The groups are shells around one centre, one inside the other: the same stretched ball of 3 dimensions in 9 sizes.
In the rows, zero is written as 128.
Some rows, each with its group after it:
[130 161 104 165 126 135 134 131 189 131 155 112  80 211 126  82]
(2)
[171 153  74 170 112 137 149 145 154 129  91 108 118 140  99  89]
(8)
[172 119  90 132 110 136 148 145  90 109  65 126 174  60  94 127]
(6)
[163 108 106 117 114 133 142 141  75 110  68 132 183  44 101 143]
(1)
[103 154 140 150 139 122 117 119 187 155 175 117  68 209 151 108]
(1)
[128 162  94 162 122 153 142 131 194  88 180 121  88 245 114  59]
(6)
[ 98 105 167  91 138 125 115 117 100 117 154 147 145 111 145 158]
(3)
[ 91 128 165 116 143 120 111 114 146 142 175 133 100 166 157 138]
(7)
[113 129 152 127 138 111 114 121 135 168 131 124 107 122 150 148]
(7)
[134 104 135 103 125 129 130 130  81 112 104 140 170  68 120 153]
(4)
[125 102 142  96 127 131 127 127  81 104 118 144 170  78 124 153]
(3)
[151 101 119 104 117 134 138 137  67 102  81 140 189  45 106 151]
(1)
[111 117 139 107 129 141 128 123 118  88 161 144 143 147 127 125]
(5)
[145 107 128 112 123 123 130 133  81 130  83 133 168  51 119 157]
(4)
[163 123  94 133 112 138 146 142 102 107  83 127 163  85  98 120]
(0)
[153 139 108 152 122 119 133 137 135 160  87 112 119 104 121 126]
(8)
[121  92 161  86 133 115 117 124  62 136  99 144 175  34 137 185]
(3)
[138 135 105 136 120 146 140 133 138  92 138 130 133 158 110  99]
(2)
[103 136 134 125 132 145 128 121 158  90 191 137 109 207 133  99]
(6)
[106  98 173  89 139 111 111 118  81 147 121 142 153  62 149 182]
(2)
[119 169 109 170 130 136 131 127 208 131 178 112  63 244 133  73]
(5)
[121  96 149  89 129 130 125 125  73 104 119 148 176  69 127 161]
(0)
[174 144  77 162 111 134 149 146 136 130  76 111 133 112  97 101]
(5)
[145 160  89 168 119 141 142 136 179 120 137 112  95 195 113  78]
(4)
[114  88 165  79 133 120 117 122  60 120 113 150 179  45 137 182]
(0)
[141 157  89 162 118 149 145 135 179  97 153 118 101 211 109  69]
(7)
[117  87 162  79 132 122 119 123  58 115 111 151 183  42 133 181]
(8)

New rows. What belongs after each?
[168 153  72 168 110 143 151 145 155 114 100 111 121 152  96  82]
(0)
[139 116 115 115 119 143 139 133 103  86 121 139 162 111 109 122]
(8)
[ 92 140 151 128 140 130 117 116 168 124 193 131  89 207 150 113]
(8)
[ 84 120 178 105 147 115 106 111 132 147 173 138 108 147 163 154]
(8)
[173 147  73 164 110 140 151 146 143 119  87 112 131 129  95  91]
(8)
[113 151 124 148 132 136 128 124 180 121 176 122  86 214 135  92]
(2)
[102 139 148 132 139 122 116 119 160 144 168 126  92 178 149 124]
(2)
[112  83 180  75 139 105 109 119  50 154  95 146 177  11 148 207]
(1)
[106  90 181  80 141 105 107 117  65 155 109 144 163  35 152 199]
(8)
[ 94 110 172  96 141 120 111 115 110 131 158 143 132 120 152 159]
(2)
[117 128 129 122 128 141 130 125 136  97 160 136 128 164 126 112]
(2)
[109 106 151  95 131 135 124 122  99  96 150 148 155 117 132 144]
(8)
[ 89 132 165 121 145 118 109 113 154 149 178 131  92 174 160 136]
(8)
[100 128 161 120 142 114 111 117 140 157 154 129 103 143 155 146]
(3)
[164 172  66 188 112 143 151 144 192 124 120 102  89 201 101  60]
(1)
[176 132  81 148 109 136 150 146 111 119  66 118 156  83  93 114]
(1)
[152 148 101 160 122 123 136 137 151 155  98 109 108 130 119 112]
(0)
[163 137  89 150 114 136 145 142 128 121  89 118 139 112 102 108]
(2)
[125 142 131 144 133 118 123 126 153 160 130 117  98 146 139 125]
(2)
[169 141  84 158 113 133 146 144 133 131  80 113 134 110 101 106]
(0)
[105 123 167 118 143 103 107 117 126 180 131 126 108 108 159 164]
(6)
[125  88 161  84 132 113 118 125  54 138  89 144 182  19 135 190]
(0)
[164 126  93 137 113 137 146 142 108 110  84 125 157  91  99 118]
(7)
[129 161 103 164 125 139 136 130 190 123 160 114  82 218 124  78]
(2)
[ 90 114 177 101 145 113 107 113 120 149 159 138 118 126 160 162]
(7)
[123  92 165  88 135 106 114 124  61 156  86 140 171  19 142 194]
(8)
[155 148  80 157 113 150 150 140 154  91 127 120 125 172  98  78]
(0)
[146 117 126 124 125 117 129 134  97 150  81 125 150  61 123 153]
(2)
[126 167 102 169 126 140 136 130 202 122 171 113  72 237 125  70]
(0)
[109 102 168  95 139 111 112 119  88 150 120 139 148  68 148 177]
(4)
[112 151 125 148 132 135 127 124 180 122 176 122  85 214 136  94]
(2)
[161 109 107 117 114 133 142 140  78 109  72 133 180  50 102 142]
(5)
[107 120 161 115 140 111 112 119 121 161 134 130 118 110 152 158]
(2)
[118 119 152 117 136 111 116 123 114 161 117 128 126  94 145 159]
(4)
[134 144 120 150 129 120 127 130 154 157 121 114 101 143 132 119]
(2)
[129 142 108 141 122 147 138 131 156  92 158 128 117 189 116  89]
(3)
[156 147  84 157 114 145 148 140 151 103 119 118 124 160 101  86]
(2)
[133 125 116 124 122 142 137 131 122  93 135 135 145 137 114 114]
(2)
[151 109 126 117 123 117 130 135  80 147  67 128 165  36 119 162]
(0)
[124 163 110 165 129 133 131 128 195 137 163 112  73 219 131  84]
(7)
[128 165  96 168 123 147 140 131 200 106 175 116  79 242 119  63]
(8)
[142 162  93 170 122 136 139 135 184 131 138 110  87 197 118  80]
(2)
[111 106 152  97 132 131 122 122  97 107 142 145 153 107 134 149]
(2)
[134 162  98 167 124 139 138 132 190 123 155 113  83 215 121  76]
(2)
[149 105 119 109 118 133 137 136  77 106  88 137 179  58 109 146]
(0)
[153 156  86 167 117 139 144 139 167 123 120 111 106 172 108  84]
(4)
[ 99 128 159 119 140 118 113 117 140 147 159 131 106 150 152 141]
(4)
[155 107 113 113 116 133 139 138  77 107  80 135 180  54 105 144]
(8)
[153 166  88 180 121 128 139 138 185 154 116 101  82 179 118  85]
(6)
[160 150  84 164 115 136 145 141 154 128 103 111 116 147 105  93]
(2)
[113 130 129 121 128 145 131 124 141  86 172 138 126 180 125 106]
(5)
[142 150 112 160 127 118 130 133 161 165 111 108  95 143 129 114]
(5)
[112 102 173  97 140 101 108 120  83 174 102 134 145  46 154 191]
(1)
[136 133 107 133 120 146 140 133 136  90 140 131 135 158 111 100]
(3)
[130 170  96 175 125 142 138 131 207 122 169 110  69 242 123  65]
(8)
[122 158 115 159 130 132 130 127 186 135 162 115  79 210 132  90]
(2)
[128 137 135 142 133 110 120 127 142 177 112 115 103 118 142 140]
(1)
